The rows are grouped in 3 ways, from coarse to fine. Each group lies inside one group of the grouping before and may be the whole of it. The rows also spread widely along 9 directions, which tell nothing about the answers.
In the rows, 128 means zero.
Some rows, each with its group in each grouping after it:
[105 137 187 162 141 135 170 167 153 106 104 141 133 112 149 133 133  91
 150 131  88 113] -> zege ture q_164
[131 113 148 122 122  86 123 150 107 153 153 135 131  84 130 130 113 126
 105 107  87 121] -> tugu Gab q_893
[146 129 128 129 153 111 116 111 116 137 160 139 130 142 121 111 144 152
 131 136 139 150] -> bifa zuv q_504
[115 118 116 116 125  87 117 149  87 155 144 157 126 125 120 105  83 110
  63 122 110 126] -> bifa lebe q_322
[117 155 119 126 159 156 132 125 158 125 122 104 146 142 135 145 139 142
 149 153 123 144] -> zege Lok q_235
[112 117 132  90 129 129 138 121 103 173 169 143 129 145 139 132 106 117
 106 138 119 130] -> tugu bogel q_495
[200 147  82 120 134 116 120 126 115  88 147 127 135 105 112 144 161 136
 179 125 140 140] -> bifa budir q_230
[ 72 141 122 101 146 123 117 121 129 187 159 115 132 131 131 124  77 144
  83 142 102 133] -> Dibo vez q_384
[ 87 108 194 173 140 157 145 109 152 150 112 114 128 131 153 105 119 128
 103 137 117 119] -> Dibo vab q_608
[127 107 121 144  92 142 114 132  79 103  88 124 169 114 130 172 131 142
  93 125 108 119] -> tugu bogel q_616
[188 106  68 117 119 129 110 100 112  82 125  76 118  97 103 137 106 137
 110 112 146 136] -> bifa Legak q_806
[154 109 131 158 132 110 120 138 118  88  99 119 129 106 119 116 128 120
 111 114 123 130] -> Dibo dati q_219
[205 167 130 175 157 112 150 150 165  89 139 126 114  79 110 103 144 114
 174 122 119 135] -> bifa lebe q_251
[159 146 126 136 152 121 140 129 169 122 147  81 123  68 127 145 125 143
 163 122 103 133] -> zege dile q_362
[130 135 233 176 148 123 182 127 150 173 166 178 119 132 168 103 177 139
 177 133 114 115] -> zege dile q_399
[121 109 174 117 171  99 126 123 164 139 159  94 112 104 137 123 140 137
 153 126 118 149] -> zege dile q_743
[152  96 126 101 128 149 160  94 120 140 161 126 101 148 142 120 113 112
 121 134 157 121] -> zege ture q_832
[189 115 100 155 117 130 121 132  99  93 105 137 126 121 118 120 128 119
  93 111 139 127] -> tugu Gab q_259
[142 113 153 129 156  85 124 185 115  79 108 160 123 133 125 112 147  69
 134 124 113 150] -> tugu mimuk q_913
[117 127 102  90 146 130 115 122 119 155 155 110 126 138 124 130  98 123
  96 135 124 146] -> tugu Gab q_776
[ 79 108 171  88 135  97 122 125 120 182 180 121 130 109 141 136 108 131
 116 128  94 129] -> bifa budir q_113
[211 138   4 103  81 159 151 115  62 122 139 136 111 124  97 126  38  96
  49 115 148 106] -> bifa lebe q_724
[142 125 122 161 138 180 162 105 147 127 113 104 119 142 139 117  97 124
  99 133 139 120] -> zege lumo q_351
[ 81 127 175 124 149  97 114 161 129 127 129 127 150 111 135 146 142 118
 145 131  83 135] -> bifa budir q_992
[133 187  65 113 162 139 119 138 136 138 145 125 149 138 111 138 110 138
 127 153 111 152] -> tugu bogel q_810
[ 95 119 124  98 159 109  98 127 139 121 135  89 139 117 125 154 137 147
 133 139 114 154] -> zege ture q_474
[129  97 188 143 163 121 136 131 140 104 119 141 106 154 138  91 157  99
 143 129 150 144] -> Dibo vez q_487
[149 118 134 133 169 105 122  96 135 168 175 146  91 151 126  63 116 146
 103 131 163 149] -> Dibo vez q_140
[113 125 105  98 140 143 122 118 108 125 136 114 136 157 120 135 110 117
 100 141 135 144] -> bifa zuv q_607
[111 156 192 140 157 121 146 148 147 148 155 154 158 126 150 143 188 138
 196 146  93 138] -> tugu bogel q_495
[128 137 112 119 153 141 125 114 159 113 133  72 137 103 126 158 132 149
 153 142 117 140] -> zege ture q_832
[120 127 131 133 119 129 135 145 130 112 112  90 146  76 132 172 115 133
 130 121  84 117] -> zege dile q_399
[119  87 171 136 136  97 120 147 128 104 103 119 130 105 140 130 137 119
 119 119 111 131] -> zege Lok q_235
[116 154 139 136 151 100 128 158 141 132 137 132 136 101 125 126 115 116
 131 130  90 134] -> bifa budir q_113
[110 139 149 128 130 145 143 153 109 116 119 149 149 150 133 144 145 102
 137 141 110 126] -> bifa lebe q_724
[111 120 133 129 108 156 148 130 105 146 121 131 140 129 137 141  83 108
  78 131 105 112] -> tugu bogel q_616
[156 129  87 110 128 139 133 120 126 135 146  97 123 102 118 137  82 121
 103 126 118 129] -> tugu bogel q_495
[149 156 151 150 184  97 146 162 182 113 140 116 110  92 127 111 131 111
 166 128 104 144] -> zege dile q_362
[148  84 126 103 125 149 140  85 129 136 152  78 113 109 140 142 112 143
 119 119 142 125] -> zege lumo q_351
[117 144 145 145 133 123 143 131 100 161 145 189 139 169 138 100 133 133
 106 140 124 125] -> bifa Legak q_806
[103 101 144  95 140 137 133 139 146  91 115  66 121 102 123 147  98  83
 129 125 103 130] -> bifa Legak q_806

New rows. What belongs after each?
[115  73 193 148 109 131 137 109 111 144 131 118 122 115 144 119 126 124
  96 117 124 111] -> bifa lebe q_322
[128 118 118 140 135 154 115 101 125 117 114 104 140 138 133 131 137 146
 120 138 142 138] -> Dibo vab q_608
[101 126 170 128 159 136 132 135 125 128 132 147 133 176 134 119 159 109
 135 148 133 145] -> bifa lebe q_724
[ 97 150  67  98 133 188 112 112 120 116 110  74 156 155 114 165 100 126
 101 155 129 139] -> bifa lebe q_322
[143 138  96 134 138 162 120 114 112  95 109 129 143 175 123 135 149 125
 129 145 159 145] -> bifa budir q_113
[ 79 151 126 127 127 136 140 144 114 162 127 133 152 131 139 150  96 134
  95 140  89 118] -> zege dile q_399
[106 109 128 132 117 155 126 128 120 105  91  95 145 115 135 148 110 114
 107 129 112 121] -> Dibo vab q_608
[186 117 144 161 129 116 164 136 150  94 125 116 101  70 128 116 116 103
 139 107 117 114] -> zege ture q_474
[155 178  84 127 123 148 158 154 121 123 135 139 137 113 116 134  95  96
 128 134 105 115] -> bifa lebe q_322
[155 120 147 119 150 122 125  75 133 175 195 129 114 141 137 108 153 169
 147 136 158 144] -> bifa budir q_113
[163  99 140 136 135 133 126  60 132 159 176 105 116 123 141 126 159 192
 141 132 162 135] -> zege ture q_832
[134 131 175 161 178 149 133 107 139 116 133 162 129 204 136  91 192 134
 158 156 171 160] -> bifa zuv q_504
[148 103 146 117 125 115 124 105 106 124 151 135 138 123 142 151 182 160
 161 128 138 134] -> zege ture q_474
[141 114 100  86 133 137 127 116 118 123 153  98 116 128 118 133 104 105
 120 132 138 136] -> bifa lebe q_322
[158 114 132 122 124 123 138 137 103  96 129 136 131 123 123 132 133 106
 135 123 127 131] -> bifa zuv q_504
[ 97 118 192 127 117 145 154 150 114 105 113 140 157 134 149 158 167 103
 166 132  99 114] -> bifa Legak q_806
[212 186  84 171 168 109 130 139 140 100 145 159 121 127 102  91 157 138
 159 137 148 153] -> bifa lebe q_251
[127 151 150 142 211 120 133 139 167 121 138 170 106 198 134  61 162  98
 161 160 161 169] -> Dibo vab q_608
[142 170  84 139 168 126 135 139 151 125 134 126 115 138 106  91  83 110
 103 140 124 143] -> bifa Legak q_806
[107 120  96 109 111 155 138 137  73 125 105 156 155 176 140 150 114 116
  83 137 128 119] -> zege lumo q_351
[133 105 121 113 128 128 127 124 123 120 122 106 129 116 134 140 115 127
 112 126 125 129] -> zege Lok q_235
[203 106 111 126 116  93 145 125  87 131 159 167 104 113 131 110 129 124
 119 107 149 121] -> zege dile q_362
[121 130 130 111 141 136 131  98 122 164 168 116 127 135 128 123 110 142
 110 138 129 135] -> bifa zuv q_607
[125 111 131 124 119 138 122 127 110 107 113 106 162 112 141 175 159 153
 146 125 111 127] -> zege lumo q_351
[118 185 143 148 138  97 131 175 119 158 149 170 170 101 133 145 148 147
 151 137  64 133] -> tugu mimuk q_913
[111 148 108 151 145 173 123  88 146 159 133  85 134 144 121 119  96 157
  84 149 135 136] -> bifa lebe q_322
[117 112 181 150 103 135 140 114 116 149 133 116 157  93 152 167 157 170
 140 120  97 111] -> zege dile q_743
[108 132 133 138 151 106 122 152 122 143 127 144 134 135 126 112 104 115
  89 135 106 140] -> tugu bogel q_495
[127  94 187 114 134 112 159 139 120 135 152 148 121 123 157 128 147 108
 153 119 114 119] -> zege lumo q_351
[ 99 151  78  85 147 148 102  92 127 172 164  95 150 140 128 147 112 171
 122 156 126 148] -> Dibo vab q_608
[134 117 149 153 151 108 118 120 132 135 125 143 131 143 139 107 152 155
 118 135 137 144] -> zege Lok q_235
[117 125 163 106 129 128 144 128 115 146 155 149 135 133 147 136 149 126
 157 132 119 124] -> Dibo vez q_384
[150 186  51 100 166 144 103 134 134 100 134 109 163 145 109 165 159 147
 175 159 129 168] -> tugu bogel q_495
[127 146 147 134 147 115 124 147 105 116 134 184 152 163 135 127 184 125
 164 142 130 141] -> bifa budir q_230
[159 141 142 185 113 137 156 114 114 147 133 160 131 124 132  98 119 149
 101 122 124 108] -> bifa Legak q_806
[124 122 120  77 133  90 123 146  96 155 176 143 122 116 121 129 105 112
 115 125 106 133] -> bifa lebe q_724
[140 146 144 133 103 130 153 147  92 130 138 176 153 125 142 147 146 117
 147 126 106 108] -> bifa budir q_113
[165  60 116  71 101  78 118 144  92  86 130  99 119  63 128 162 114 102
 126  95 113 120] -> zege Lok q_235
[152 123 139 151 166  68  85 152 110  92 122 158 136 138 113 108 186 143
 139 129 134 167] -> bifa lebe q_724
[116 112 194 173 142 105 123 143 126 129 117 151 144 120 140 117 161 140
 124 127 103 134] -> tugu bogel q_810
[155 157 107 151  76 201 162  91  88 161 138 142 175 129 145 177 139 172
 129 139 119  98] -> tugu bogel q_495
[128 140 150  82 158  86 139 191 125 106 151 160 137 116 133 144 148  73
 185 133  91 143] -> tugu bogel q_616
[ 91 167 172 168 149 149 148 150 167 121 110  97 156  96 130 144 124 126
 142 140  74 124] -> bifa zuv q_607
[ 94  71 246 144 137 138 171 106 159 156 150 111 103 115 168 116 136 113
 138 129 117 110] -> zege ture q_832
[142  87 152 155 141 130 116 102 151 107 107  77 122 103 135 128 135 152
 117 122 137 136] -> zege Lok q_235
[133 153 130 139 154 110 153 142 114 157 154 206 121 176 142  89 131 120
 118 142 137 133] -> zege ture q_164
[153 138 107 120 142 124 127 112 109 135 158 140 130 144 119 116 128 138
 120 135 142 142] -> bifa zuv q_607
[152 113 143 150 145 124 133 115 163 104 128  76 119  78 129 137 133 144
 148 124 119 131] -> zege ture q_832
[193 144  93 172 134 131 145  98 158 131 144  90 110  71 118 116  96 164
 117 120 127 121] -> zege ture q_832
[151 112 126 122 133 110 126 129  90 122 139 165 142 152 143 132 171 147
 140 127 140 137] -> zege lumo q_351
[173 159  97 157 144 112 139 143 135 110 129 142 131 105 121 123 131 138
 141 132 119 131] -> zege ture q_832
[146 163  81 126 124 139 145 147 102 133 133 150 133 135 114 124  88 104
  94 134 114 122] -> bifa lebe q_724
[117 147 166 127 133 157 159 149 126 116 129 150 149 151 143 145 166  96
 175 144 115 122] -> bifa lebe q_322
[154 126  73 128 136 147 107  97 113 137 133  97 128 136 112 127  97 150
  77 136 145 149] -> tugu mimuk q_913
[159  97 107  76  99 118 137 106  97 155 183 102 111  82 125 143  84 120
 111 110 121 112] -> bifa lebe q_322
[ 92 114 153 117 116 139 160 146 112 144 124 129 131 124 145 144  89  97
  97 128  98 107] -> zege dile q_399
[115  68 166 126 105 145 135 101 106 119 117 104 129 120 150 155 134 135
 110 121 131 114] -> zege ture q_164
[184 132 144 153 134 114 155 122 141 141 163 133 113  85 132 112 125 128
 144 118 115 122] -> tugu bogel q_495
[107 163 150 149 141 173 151 101 169 170 156  80 141 102 130 140 110 156
 134 146 100 122] -> bifa lebe q_251
[123 124 169 109 161 104 135 149 145 118 145 132 120 119 133 120 150 105
 174 130 115 143] -> Dibo vez q_487
[156 149 111 128 152 128 143 154 148  97 128 106 112 104 110 121 101  86
 135 127 112 134] -> bifa lebe q_724
[154 119 168 156 149 170 159 111 158  77 110 116 125 148 149 140 191 120
 192 141 153 134] -> zege ture q_164
[139 137 105 109 120 119 118 100  75 187 183 170 139 158 129 123 135 169
 103 137 139 134] -> bifa lebe q_724
[162 112 146 149 114 121 108  98 123 135 148  84 150  63 131 164 164 193
 149 117 106 134] -> tugu mimuk q_913
[172 117 151 210 135 156 149  97 167 108 101  80 109  89 131 114 119 152
 112 116 134 120] -> zege dile q_399
[132 120 159 136 112 106 133 141  99 128 133 146 154  99 136 144 155 140
 146 117  98 115] -> Dibo dati q_219
[136 123 110 138 105 161 149 126  94 126 114 131 129 137 122 129  89 102
  75 127 125 111] -> bifa lebe q_724
[140 183  79  96 150 133 134 187 122  81 116 143 160 132 115 166 131  83
 169 148  97 144] -> tugu bogel q_616
[162 104  82 130 108 131 141 135 102  92 101 118 114 106 119 131  75  98
  74 112 129 114] -> zege ture q_164
[128 123 158 137 147 140 150 110 142 169 161 130 115 133 139 107 102 127
 109 136 124 129] -> tugu bogel q_616
[ 96 132 103  87 127 145 118 102  90 182 168 134 142 168 126 133 102 142
  83 151 134 136] -> bifa lebe q_251
[125 133 105 106 137 119 133 170 128  74 101 107 140 100 123 164 119  91
 144 130  97 129] -> zege ture q_832
[152 149 112 120 145 111 126 145 104 132 149 173 142 147 127 126 146 128
 140 141 127 144] -> tugu bogel q_616
[111 100 101 133 111 117  72 118  90 108  98  80 160 103 112 159 122 166
  75 122 115 138] -> bifa lebe q_322
[ 93 128 135 110 167 128  88 112 129 145 145 103 153 156 130 147 164 166
 134 154 125 170] -> tugu mimuk q_913
[119  84 125  94 141 113 118 130  87 146 141 155 102 181 130  92  92  82
  54 125 153 145] -> tugu Gab q_776
[112 129 148 121 162 116 132 144 133 126 132 149 119 154 132 102 130 104
 128 138 129 142] -> Dibo vez q_384
[118  87 171 132 119 138 119  85 100 150 142 123 142 147 146 134 168 169
 125 130 144 128] -> Dibo dati q_219
[126 143 132 131 130 145 159 144 131 124 124 122 132 116 137 147 112 109
 133 131 104 117] -> zege dile q_399
[150 113 125  79 132 138 155 127 113 105 153 139 121 144 142 151 150  99
 174 135 143 128] -> zege ture q_164
[173 130 118 137 136 123 129  93 142 137 167  83 119  75 116 127 113 160
 131 118 124 134] -> bifa zuv q_607
[108 114 147 123 147  98 114 150 110 135 129 150 137 137 131 122 120 117
  99 133 109 143] -> tugu bogel q_616
[189 131  91 126 127 131 116 106  98  98 143 143 135 140 119 135 171 145
 156 129 164 140] -> bifa budir q_230
[144  90 167 125 130 150 129 108 137 107 130  83 128 112 140 150 160 127
 152 119 134 136] -> tugu Gab q_776
[119 117 160 106 147  87 154 160 140 140 159 137 110  93 138 121 102  92
 135 124  92 121] -> zege ture q_832
[108 158 132 155 128 151 137 115 134 166 135 122 148 113 133 129 107 162
 108 137 103 118] -> Dibo vez q_140
[182 112 157 172 114 135 163 112 120 154 148 152 102 112 141  91 110 119
  95 108 134 109] -> tugu Gab q_776
[151 145  76 153 131 109 115 146 110 130 117 130 135  98 108 117  74 130
  64 123 104 132] -> tugu bogel q_495
[172 130 111 104 116 131 146 111 100 143 167 137 135 117 140 157 149 151
 158 124 133 122] -> zege dile q_362
[104 125 168 157 116 159 140 118 142 129 114  89 147  96 139 153 119 134
 121 126  97 112] -> bifa budir q_113
[123 149 192 166 141 102 152 173 148 144 136 147 138  80 142 123 132 112
 143 117  68 118] -> tugu Gab q_776
[145  95 132  92 129  93 129 137 100 127 152 138 127 111 140 141 135 127
 136 115 117 130] -> zege lumo q_351
[119 147 156 126 152 173 175 100 173 169 168  94 114 125 148 134 112 131
 154 144 119 121] -> zege dile q_399
[148 138 132 145 112 116 133 145  83 121 129 172 152 128 126 134 157 130
 129 128 118 122] -> bifa lebe q_251
[141 105 167 169 117 125 138 125 107 122 114 158 134 126 146 111 150 129
 122 121 128 116] -> Dibo vab q_608
[139 150  92 129 126 123 125 134  82 143 133 188 148 164 133 114 135 135
 110 140 136 132] -> Dibo vab q_608
[117 135 180 181 137 105 126 115 139 174 153 137 136  95 137 106 131 172
 114 126 101 122] -> bifa budir q_230
[112 163 152 170 187 155 158 154 182 105 100 127 129 158 137 106 136 104
 147 149 119 143] -> zege lumo q_351
[121 123 110 119 169 104  73  95 131 161 160  90 136 131 116 126 134 188
 103 142 134 174] -> tugu mimuk q_913
[104 116 110  77  97 134 141 144  79 135 134 127 150 119 140 182 104 113
 112 126  98 110] -> zege dile q_399
[190 148  88  86 131 117 134 129 106 137 183 144 128 117 124 142 143 126
 164 124 132 138] -> tugu Gab q_776
[ 91 110 134  83 109 117 122 133 106 149 146  89 154  80 138 187 107 144
 118 120  80 119] -> zege dile q_743
[ 60 132 159 115 145 122 112 139 123 158 136 120 155 138 134 140 127 135
 112 146  96 138] -> bifa lebe q_322
[117 129 143 166 111 158 164 152 122 113  76 141 142 131 144 131  99  97
  88 129 105 103] -> zege Lok q_235
[119 151 111 140 143 134 149 127 144 183 152 122 114 113 124 101  45 118
  62 134 100 123] -> tugu bogel q_495
[123 168 162 191 163 108 127 140 141 150 128 168 153 142 138 109 173 175
 139 142 112 145] -> zege dile q_743
[ 82 157 154 112 145 170 159 131 139 164 152 132 143 163 142 134 122 106
 139 156 111 124] -> bifa lebe q_322
[156 139  60 139 142 126  99 146 127  78  89  89 140 102 100 141  87 121
  89 129 115 147] -> tugu bogel q_616
[121  96 135 108 116 181 134 110 103  89 108  99 139 162 130 158 145 101
 128 141 152 129] -> bifa lebe q_251
[115 122 160 145 129 110 151 166 142 118 113 117 117  71 128 114  75  86
 103 111  84 109] -> Dibo vez q_140
[154 144 105 171 112 111 116 134 115 136 120 120 152  70 118 139  96 163
  87 118  88 121] -> tugu bogel q_616
[122 134 148 130 124 182 144  81 118 165 158 121 144 161 143 145 156 163
 138 149 142 127] -> bifa lebe q_724
[127 105 171 161 146  91 130 168 135  87  95 125 123  99 133 123 136 104
 124 114 102 131] -> zege dile q_399
[141 131 138 131 169 111 136 124 142 145 154 142 108 149 132  96 127 127
 123 135 141 147] -> zege dile q_743
[143 158 178 138 143 164 186 145 166 112 131 139 140 127 157 148 175 104
 214 143 112 116] -> zege Lok q_235
[115  89 216 154 135 109 157 141 153 131 127 108 113  80 149 124 122 109
 129 108  93 114] -> zege dile q_743
[174 115 149 158 120 129 140 125 122 111 127 127 132  97 135 136 150 130
 143 117 123 123] -> tugu bogel q_495
[128 137 128 108 121 147 144 133 105 131 145 143 142 147 134 142 137 110
 140 138 125 123] -> bifa lebe q_322
[174 153 143 182 155 135 132 108 144 127 144 145 131 141 128 100 180 160
 161 139 150 143] -> bifa lebe q_322
[189 147 138 167 140 111 151 120 104 147 157 201 126 154 144 100 183 158
 153 130 153 131] -> zege dile q_362
[144 125  97 113 113 133 126 128 104 112 128 112 136 108 121 148 103 117
 110 121 119 123] -> bifa budir q_113
[135 136 125 181 107 165 129  91 112 149 115 124 148 123 133 126 121 181
  89 130 132 114] -> Dibo vez q_140
[104 111 118 128 135 151 120 127 112 111  90 123 145 169 135 136 125 124
  91 144 139 136] -> zege Lok q_235
[128 180 107 157 162 109 135 167 139 126 123 150 136 126 108  98  89 111
 100 138  98 140] -> bifa zuv q_504
[102 135 162 120 203  86  86 113 163 153 170 121 127 145 128  99 178 175
 165 150 139 178] -> Dibo vez q_140
[128 142 142 176 106 154 154 142 125 140 108 118 147  88 133 140  92 125
  88 123  81 107] -> tugu mimuk q_913
[129 159  99 125 153 121 124 116 147 154 157 108 133 107 122 134 115 162
 128 141 112 141] -> zege ture q_474
[125  99 213 156 145 113 139 104 139 161 156 135 124 126 156 117 175 164
 149 126 129 133] -> zege dile q_743
[135 134 151 135 122 148 164 125 126 146 136 149 138 134 151 134 136 128
 139 137 119 112] -> zege Lok q_235
[153 161  74  90 151 106 126 130 109 154 177 151 129 143 123 131 124 143
 138 141 132 146] -> zege dile q_399
[ 65 114 154 132 121 152 129 137 113 124  96 102 155 131 130 149  92 112
  79 137  94 123] -> bifa zuv q_504
